Every row belongs to one group in each of 3 separate groupings. Each group adds its own fixed numbers to the row, and there is some noise. The rows also spread widely along 12 directions, which tell nothing about the answers.
In the rows, 128 means zero.
Known rows, each followed by its group in each grouping:
120 126 134  92 122 151 114 113 154 138 105 136 117 143 125 122 154 142 109  97 124 141 115 146 143 146 140 134 112 141 128 121 129 119 113 130  97 100 134 141 139 146 123 -> Z_775 Z_882 Z_92
 97 108 122 110 102 124 114 113 153 121 119 137 128 119 124 135 156 160 125  95 160 144 123 120 137 151 140 131 146 125 111 121 136 133 137 145  94 123 128 124 124 157 137 -> Z_636 Z_882 Z_821
133 144 154 101 130 132 160 104 100 134 164 116 122 156 112 107 155 133 111  98 116 122 139 115 115 135 143 144 151 118 118 144 127  98 152  97 153 128 106 134 113 142 114 -> Z_636 Z_690 Z_92
140 145 121 126 104  83 127 106 130 108 128 124  99 159 109 130 116 160 147 130 108 108 134 135 150 156 137 114 150 102 129 139 119 102 162 104 136 143 120 127 115 132 103 -> Z_465 Z_690 Z_77
 98 123 122 142  92  92 137 104  89 153 135 123 111 131 128 139 154 157 154 141 149 131 141 131 134 126 121 103 149  89 132 110 137 109 143  94 131 158 122 143  81 158 123 -> Z_775 Z_937 Z_821
134 144 145 106  76 100 143  97 115 120 107 125  98 139 107 131 138 148  98 118 146  99 131 132 143 107 101 108 140 115 147 143 156 125 142 132 131 166 121 134 116 146 159 -> Z_465 Z_937 Z_77
153 122 151 116 116 101 147 107 104 120 152 118 105 159 132 142 138 146 129 139  99 104 171 120 125 119 156 113 128 127 121 128 134 112 160 128 121 143 115 117  77 118 118 -> Z_636 Z_82 Z_442
123 135 134 112 100 111 126 102 119 163 134 139 103 174 117 105 108 166 154 121 129 110 136 149 164 105 108 122 114 124 143 133 135 109 157 107 134 156 112 162 113 152 115 -> Z_775 Z_605 Z_442
132 135 107 103 105 130  97 110 113 128 140 140 108 151 158 116 154 137 160  86 132 105 119 124 131 129 139 125 124 138  96 130 131 110 143 129 132 132 127 165 123 142 120 -> Z_775 Z_82 Z_92
129 120 135 117  82 102 137 103 107 122 136 117  92 143 122 133 139 153 126 120 113 111 145 118 121 135 133 116 155 102 120 140 128  97 173 116 128 153 129 119  98 123 124 -> Z_775 Z_605 Z_821
105 111 109 130  93 116 102 102 149 146 111 140 106 140 130 122 128 175 161 114 144 131 129 143 167 137 124 113 116 131 130 107 126 122 136 124 103 148 121 155 119 150 125 -> Z_775 Z_882 Z_442
123 123 127  92 104 127 138 110 119 135 144 107 128 137 131 126 168 163 133  99 125 128 130  99 106 165 125 140 167 113 107 139 126 105 158 126 137 111 130 119 115 149 129 -> Z_636 Z_82 Z_442
154 115 122  80  79 105  98 110 125 126 117 127  84 177 151 143 126 161 152 116 102  96 145 130 139 128 125 115 122 137 112 143 131 107 185 156 110 137 139 128 108 117 112 -> Z_775 Z_82 Z_821
122 151 144 136 143 106 135 123 131 120 152 146 144 139 114 117 137 142 123 121 157 121 132 137 144 130 146 126 128 124 124 121 143 145 116 120 123 116 118 137 111 164 131 -> Z_775 Z_690 Z_821
135 128 117 118  97 132 105 112 134 141 130 132  98 156 124  93 117 159 147 106 108 117 123 136 148 139 132 130 114 131 121 135 114  97 141 101 130 135 130 159 129 124 117 -> Z_775 Z_605 Z_442
112 131 118 100  98 128  99 128 141 135 113 148 119 136 103 102 114 162 123 108 142 129 101 137 148 143 120 138 126 110 122 156 129 128 133 125 121 113 158 132 137 154 121 -> Z_775 Z_82 Z_442
130 116 148 129  96 149 121 117 141 115 100 120 105 105 110 116 148 133  77 119 126 143 125 131 123 141 147 122 109 140 130 117 132 117  83 121  95 126 144 125 119 108 156 -> Z_465 Z_690 Z_821
127 141 146 104 139 121 135 114 121 107 143 146 113 152 114 124 143 117 111 101 112 122 132 137 137 122 177 136 129 119 119 143 129 107 138 110 115 119 118 136 120 142  94 -> Z_636 Z_605 Z_92
132 142 151 112 135 118 152 106 128 120 156 124 125 152 112 116 151 140 114 102 125 117 138 119 127 134 147 135 143 123 123 138 133 115 146 112 134 124 103 134 118 147 126 -> Z_636 Z_82 Z_821
115 114 130  85  99 142 124 118  95 145 150 128 120 139 129 118 153 149 131 100 128 135 134 107 111 135 134 145 151 113  98 144 128 106 164 122 132 125 137 120 102 145 110 -> Z_636 Z_882 Z_92
135 163 122 115 110 101 114 112 122 131  94 131 109 146 122 136 147 135 120 126 128 112 105 162 147 131 122 103 121 112 149 123 141 112  97 105 128 113 141 154 136 160 127 -> Z_775 Z_82 Z_77
109 121 118 100  83 137  94 113 149 136  88 136 101 132 110 116 134 152 114  93 140 137 100 143 151 137 120 126 119 125 129 135 130 113 118 122 103 128 142 151 150 146 131 -> Z_636 Z_882 Z_821
117 150 120 126 105 107 123 100 127 101 117 129 108 126 113 128 153 129 117  95 135 121 106 131 138 149 147 117 153 102 125 133 130 104 122 100 133 137 124 150 143 151 122 -> Z_636 Z_690 Z_92
151 152 123  70  96 109  90 138 107  99 129 157 123 150 135 131 125 138 128 102 144  95 119 125 131 122 127 135 141 129  91 169 152 136 156 164 126 109 161 117 119 150 117 -> Z_465 Z_690 Z_77
153 154 146 129 128 105 138 112 153  98 132 126 120 147 107 115 126 147 100 116 119 106 130 138 148 146 145 122 127 135 134 131 128 130 121 125 124 121 119 126 128 131 141 -> Z_775 Z_690 Z_77
122 132 144 109  92 119 118 127  99 147 142 143 122 143 106  99 110 154 121 124 155 119 130 128 140  99 110 133 122 120 120 150 148 134 141 121 137 143 134 138 104 155 133 -> Z_636 Z_690 Z_821
146 148 147 150 129 111 143 115 140 119 127 104 116 132  99 117 138 144  96 134  98 125 128 138 135 164 149 114 126 116 142 112 118 106  94  84 129 113 123 133 126 126 137 -> Z_636 Z_882 Z_821

New rows, each followed by its group in each grouping:
132 130 147 138  96 107 132 113 119 148 133 136 102 150 101  99  99 162 123 143 129 111 143 149 161  98 118 114  99 126 149 126 138 127 131 107 128 162 119 142  99 134 139 -> Z_775 Z_605 Z_77
139 145 164  77 133 138 151 115 128 129 143 128 128 163 113 118 154 131  87  95 126 117 135 126 123 126 130 147 139 132 125 155 141 123 147 134 126 106 122 122 123 149 129 -> Z_775 Z_937 Z_821
143 132 129 149 114 100 120 119 130  87 137 121 127 110 143 142 161 139 119 119 136 115 141 114 119 152 165 106 138 140 102 101 139 135 105 137 109 125 128 128 105 128 158 -> Z_636 Z_690 Z_821
130 119 121 105  90 107 122  93 116 116 138 138  93 156 144 132 141 148 160  99 126 102 146 117 138 120 141 119 145 128 108 137 132 100 182 130 122 166 108 147 106 133 115 -> Z_465 Z_605 Z_442
116 120 113 127 119 119  95 111 164 113 124 151 116 142 132 121 137 154 153  94 142 128 126 138 165 141 157 122 115 145 111 110 125 128 130 132  93 130 114 156 132 149 121 -> Z_636 Z_882 Z_821
108 133 141 150 145 108 149 119 107 140 161 129 140 128 124 132 161 144 136 138 144 137 146 128 124 136 154 119 137 107 126 102 134 126 114  98 126 117 118 130  83 160 124 -> Z_775 Z_82 Z_821
122 130 127 117  95 114 119 109 158 126 118 134 120 136 114 112 127 173 122 108 152 116 121 134 155 137 113 121 124 133 133 127 139 141 134 143 116 137 124 134 130 151 156 -> Z_775 Z_82 Z_77
 99 132 117 145 135 109 126 109 105 126 156 148 122 132 141 132 164 129 163 108 145 133 135 131 134 129 171 120 142 109 107 107 127 106 132  96 118 135 111 158  98 161 101 -> Z_775 Z_605 Z_821
125 137 106 120  94 104  96 134 131 150 124 118 128 139 120 118 125 185 157 128 128 131 111 130 138 178 105 123 146 103 115 125 121 116 132 104 137 100 153 132 124 159 120 -> Z_636 Z_882 Z_821
130 133 118  63  85 127 105 106 136 137  98 126  99 166 138 136 153 153 131  90 124 112 112 136 138 146 105 129 140 126 124 148 134 106 162 143 118 118 140 141 141 148 117 -> Z_775 Z_937 Z_92
130 134 132 122 128 144 119 127 107 125 147 133 127 125 118 103 146 129 115 107 120 135 122 122 122 139 161 138 127 124 105 135 122 108 105  96 133 109 139 140 115 137 119 -> Z_636 Z_882 Z_442
125 132  99 111  83 107  87 119 112  97 113 137  95 124 142 139 153 130 135  99 131 112 108 120 121 146 150 115 149 104  96 144 130 104 139 128 119 128 160 138 127 135 118 -> Z_775 Z_82 Z_821
121 107 118 102  84 118 120  96 129 122 115 121  93 139 134 137 155 153 136 100 119 125 134 118 132 142 141 120 145 119 117 130 124  97 159 129 114 148 120 131 114 129 123 -> Z_636 Z_82 Z_77
113 118 132 129 118 136 132 114  95 118 161 133 130 108 143 123 173 125 123 103 148 134 140 105 104 132 166 129 142 127  92 116 135 121 122 123 124 132 127 131  89 135 135 -> Z_775 Z_690 Z_92
119 137 112 132 113 107 109 112 147 125 123 136 140 129 145 129 157 166 151 108 167 120 123 136 150 148 121 112 131 145 118  96 143 144 112 143 116 122 119 152 124 169 156 -> Z_775 Z_690 Z_77
108 135  97 141 107  93  96 119 135  85 126 160 111 118 116 126 128 142 150 111 147 121 111 130 153 144 169 117 140  99 104 137 124 124 135 115 113 140 135 136 121 147 108 -> Z_465 Z_82 Z_77
126 147 108 101 100  99 102 118 118 132 145 144 124 157 139 122 131 167 174 108 149 100 124 127 142 136 114 123 140 119 106 136 141 131 162 136 141 128 126 148 116 167 120 -> Z_465 Z_82 Z_92
124 110 116 139 102 139 116 100 143 123 103 114  89 120 126 120 160 140 121 111 100 141 122 135 133 159 162 114 115 126 129 106 106  85 104  93 106 133 129 145 122 108 126 -> Z_775 Z_82 Z_77
144 131 106 121  98 106  94 122 140 116 125 127  96 153 121 114 108 166 152 122  91 114 120 137 151 172 145 120 128 112 112 136 104 101 152 107 126 121 147 133 126 117  98 -> Z_775 Z_882 Z_92
149 138 145  88 119 118 120 115 132 146 118 127 110 181 132 135 130 156 139 132 104 117 143 151 147 134 125 123 109 143 135 124 134 117 143 132 112 111 124 135 111 138 106 -> Z_465 Z_690 Z_92
154 153 128 124 108 102 139  94 124 114 123 101  95 153 116 121 150 143 121 110  92 103 122 129 132 157 137 112 146 111 137 131 117  82 133  87 150 134 112 148 136 128 128 -> Z_636 Z_82 Z_77
136 139 116  97  91 113  90 117 111 117  99 148  99 141 141 142 141 130 125 108 137 108 115 146 145 112 134 110 118 129 117 134 145 118 121 137 112 130 153 146 123 146 123 -> Z_775 Z_882 Z_77
123 119 141 130  89 127 120 118 100 129 140 142  99 125 104  93 112 140 109 126 134 117 132 128 137 100 141 123 104 119 123 145 135 125 129 113 129 161 140 136  97 120 136 -> Z_775 Z_82 Z_92
134 145 139 132 117 122 133 110 131 113 145 130 104 143  95  89 122 138 107 103 118 110 121 127 139 134 146 131 128 116 125 150 121 109 136  96 142 138 122 143 131 129 129 -> Z_775 Z_82 Z_821
123 113 127 116 129 129 134  99 170 133 143 119 125 158 149 130 165 169 158  93 119 129 148 124 140 169 146 130 136 151 114  98 117 110 155 135 101 115  92 142 119 140 125 -> Z_775 Z_605 Z_821
130 146 128 124 111  96 119 116 141 107 118 136 106 142 102 123 118 148 116 126 122 110 115 146 151 144 142 115 127 104 137 139 129 125 132 115 123 126 139 130 131 139 121 -> Z_775 Z_82 Z_92
119 121 106 144 121  90 103 125 133 117 136 137 129 128 148 151 143 166 168 140 133 127 139 133 144 162 159 104 132 116 108  95 126 134 130 130 102 116 136 127  92 147 113 -> Z_775 Z_882 Z_92
108 131 116 120 148 108 118 115 137 108 150 152 132 150 136 141 156 139 170 106 137 136 138 129 141 156 178 133 148 115  99 121 122 114 152 118 106 109 113 134 107 160  80 -> Z_465 Z_690 Z_821
138 147 127 128 107  93 141  91 114 115 133 123 100 150 135 137 155 138 136 111 119 101 138 134 137 130 141 106 145 119 132 118 134  99 143 106 135 152 105 150 113 140 129 -> Z_775 Z_605 Z_77
108 130 132 112 102 121 145 116  83 141 158 122 131 119 132 125 169 146 133 116 154 127 138 102 105 135 125 129 162 104 106 130 143 119 144 114 143 134 127 126  85 155 136 -> Z_465 Z_937 Z_92
123 130 122 130 138 127 124 106 103 129 158 143 133 137 166 130 180 127 161  97 152 123 147 126 131 118 163 121 123 152  98  95 138 120 119 122 120 133 101 164  93 156 125 -> Z_775 Z_690 Z_77
139 130 132 106  87 130 131 106 116 133 131  98 111 136 129 114 158 155 119 102 114 120 126 110 110 162 116 130 150 125 113 130 125  98 139 114 146 129 127 135 123 128 145 -> Z_636 Z_690 Z_92
127 108 151 114 127 125 159  91 150 122 143 111 122 140 146 145 183 153 119 103 129 125 164 110 119 146 150 122 138 151 121  99 136 124 148 152  99 131  95 121  99 131 153 -> Z_775 Z_82 Z_821
115 143 113 101 123  91 113 105 152  74 107 147 118 134 139 171 170 129 134  95 143 120 117 134 138 163 169 116 162 114 108 127 136 125 141 148  94 112 128 127 135 157 106 -> Z_465 Z_690 Z_92
118 110 121 114 103 118 113 114 148 111 124 135  96 149 102 116 116 158 135 114 102 132 130 131 154 154 161 135 130 107 119 148 105 105 165 109 107 139 130 125 119 121  90 -> Z_636 Z_937 Z_92
151 158 111  89 111 112 100 122 100 118 137 139 116 155 146 128 147 134 142  95 124  99 116 128 128 138 133 126 145 123  97 146 133 106 144 126 144 107 147 145 127 152 110 -> Z_775 Z_882 Z_77
162 162 133  97 107 125 105 119 125 106 133 141 101 163 111  89 108 132 118  94 111  91 111 135 145 127 132 134 117 137 115 164 128 112 139 117 147 130 131 155 147 125 120 -> Z_465 Z_690 Z_92
123 151 126  87 103 118 111 112 100 116 137 154 111 152 128 121 143 123 134  84 154 107 117 123 131 110 130 133 147 120 102 161 147 113 158 127 139 137 128 151 127 161 113 -> Z_465 Z_690 Z_821
130 139 114 141 110  88 117 107 151 102 104 124 112 132 130 152 146 155 143 133 126 121 128 142 149 166 146 101 136 120 131 102 128 119 116 121 106 124 122 132 120 140 127 -> Z_465 Z_690 Z_77
104 101 132 152 134 135 144 104 127 134 165 128 129 124 124 106 158 151 148 113 134 146 154 111 131 138 174 133 127 129 111 103 116 114 128 100 116 145  97 142  86 135 124 -> Z_636 Z_82 Z_442
 97 126 100 136 106  95  96 125 135 138 129 152 126 137 124 126 122 176 182 133 155 131 121 142 165 148 129 116 127 106 118 114 129 135 138 114 114 134 129 148 106 166 108 -> Z_465 Z_937 Z_92
160 154 121 113  97 117 109 120  96 119 149 127 102 149 128  94 122 139 134 104 113  89 118 118 124 133 129 127 132 120 103 157 126 100 143 106 166 132 145 152 125 124 129 -> Z_775 Z_82 Z_442
119 147 111 138  96  88 119 113 103 110 122 135  98 125 108 130 133 138 136 127 120 119 113 135 136 145 149 112 154  77 123 137 123  93 132  82 136 139 139 135 115 141 102 -> Z_465 Z_605 Z_77
133 131 133 140 116 113 134 103 116 115 157 132 110 138 133 114 142 141 135 114 133 105 147 122 134 121 154 114 122 134 118 116 134 122 136 119 131 155 107 149 101 130 140 -> Z_775 Z_82 Z_92
114 147 129 161 143  92 139 114 129  89 167 143 139 121 120 126 149 134 136 110 157 120 136 119 137 145 176 120 153 112 106 117 131 136 129 110 126 133 110 138 105 157 127 -> Z_775 Z_690 Z_821
136 136 126 131 102  92 103 128 120  94 126 140 117 117 132 139 140 138 120 124 143 106 129 126 130 127 153 105 127 124 109 123 148 139 114 142 111 128 146 131 107 139 146 -> Z_636 Z_82 Z_821
139 121 134 106  89 109 112 107 137  93 136 140  93 156 113 113 108 149 125  98 124 102 138 118 148 124 146 129 132 131 107 159 128 118 179 140 116 160 120 127 121 120 120 -> Z_636 Z_690 Z_821
 95 124 117 137 114 126 122  95 126 114 134 149 117 117 145 129 178 123 137  83 172 126 126 126 143 114 160 115 128 135 114 104 145 129 117 126 110 159 103 171 115 158 143 -> Z_775 Z_937 Z_92
130 108 127 104  97 116 110 122 155 113 122 136 116 135 119 129 122 175 129 119 126 128 141 120 145 153 139 130 130 134 112 133 127 135 156 156  95 124 135 100 108 128 128 -> Z_465 Z_882 Z_77
138 150 127 121 131 130 120 121 102 117 163 134 129 133 140 109 159 125 129  95 131 112 126 117 118 137 155 130 136 131  96 126 132 117 119 113 144 113 129 150 117 144 130 -> Z_775 Z_882 Z_92
151 124 153 106  94 133 135 119 115 124 145 117 104 140 121 108 133 145 103 115 110 110 147 110 112 128 133 132 128 138 113 144 134 112 144 129 126 134 131 119 103 109 146 -> Z_465 Z_605 Z_821
141 144 130  90  82 117 118 108 125 158  93 114 102 162 124 126 136 163 119 119 124 110 115 150 146 131  82 113 124 126 151 133 141 110 128 122 131 127 135 149 133 150 142 -> Z_775 Z_937 Z_77
146 139 136 117 129 140 126 104 122 111 134 127 106 148 130 111 158 114 117  90 104 121 130 130 131 130 170 129 119 145 114 128 120  90 113  99 127 129 108 156 126 124 116 -> Z_636 Z_690 Z_77
129 124 120 118  83 124 101 129 148 113 117 135 125 112 122 108 129 169 111 107 155 119 115 122 141 143 119 127 126 137 113 133 140 150 121 152 111 127 150 124 124 137 168 -> Z_775 Z_937 Z_77
117 117 142  94 113 139 124 129  96 136 156 140 129 130 131 120 154 134 120 104 139 135 140 111 108 119 149 145 141 122  94 145 139 117 145 129 117 114 139 120  92 145 115 -> Z_636 Z_605 Z_821
140 105 113  95  87 144  88 118 144 131  96 126  96 140 144 124 145 156 137 111 102 132 126 130 133 154 138 125 106 146 112 122 118 103 124 136  96 114 147 132 119 111 122 -> Z_465 Z_82 Z_77
139 129 124 118  79 109 107 123 131 128 129 116 113 135 117 110 118 177 128 117 130 112 123 118 135 153 107 122 141 122 114 135 131 124 144 128 134 131 143 127 122 136 149 -> Z_636 Z_882 Z_821
135 114 144  95  95 141 122 101 135  97 131 141  98 137 129 115 143 128  97  81 132 112 138 116 131 114 156 133 122 153 106 148 137 124 153 157 105 152 122 131 120 115 139 -> Z_775 Z_690 Z_92
103 120 118 113  99 116 109 105 110 134 116 145 109 135 144 142 156 138 145 113 153 129 128 141 141 117 139 112 125 122 120 116 143 120 130 129 107 142 131 152 106 155 118 -> Z_775 Z_690 Z_92
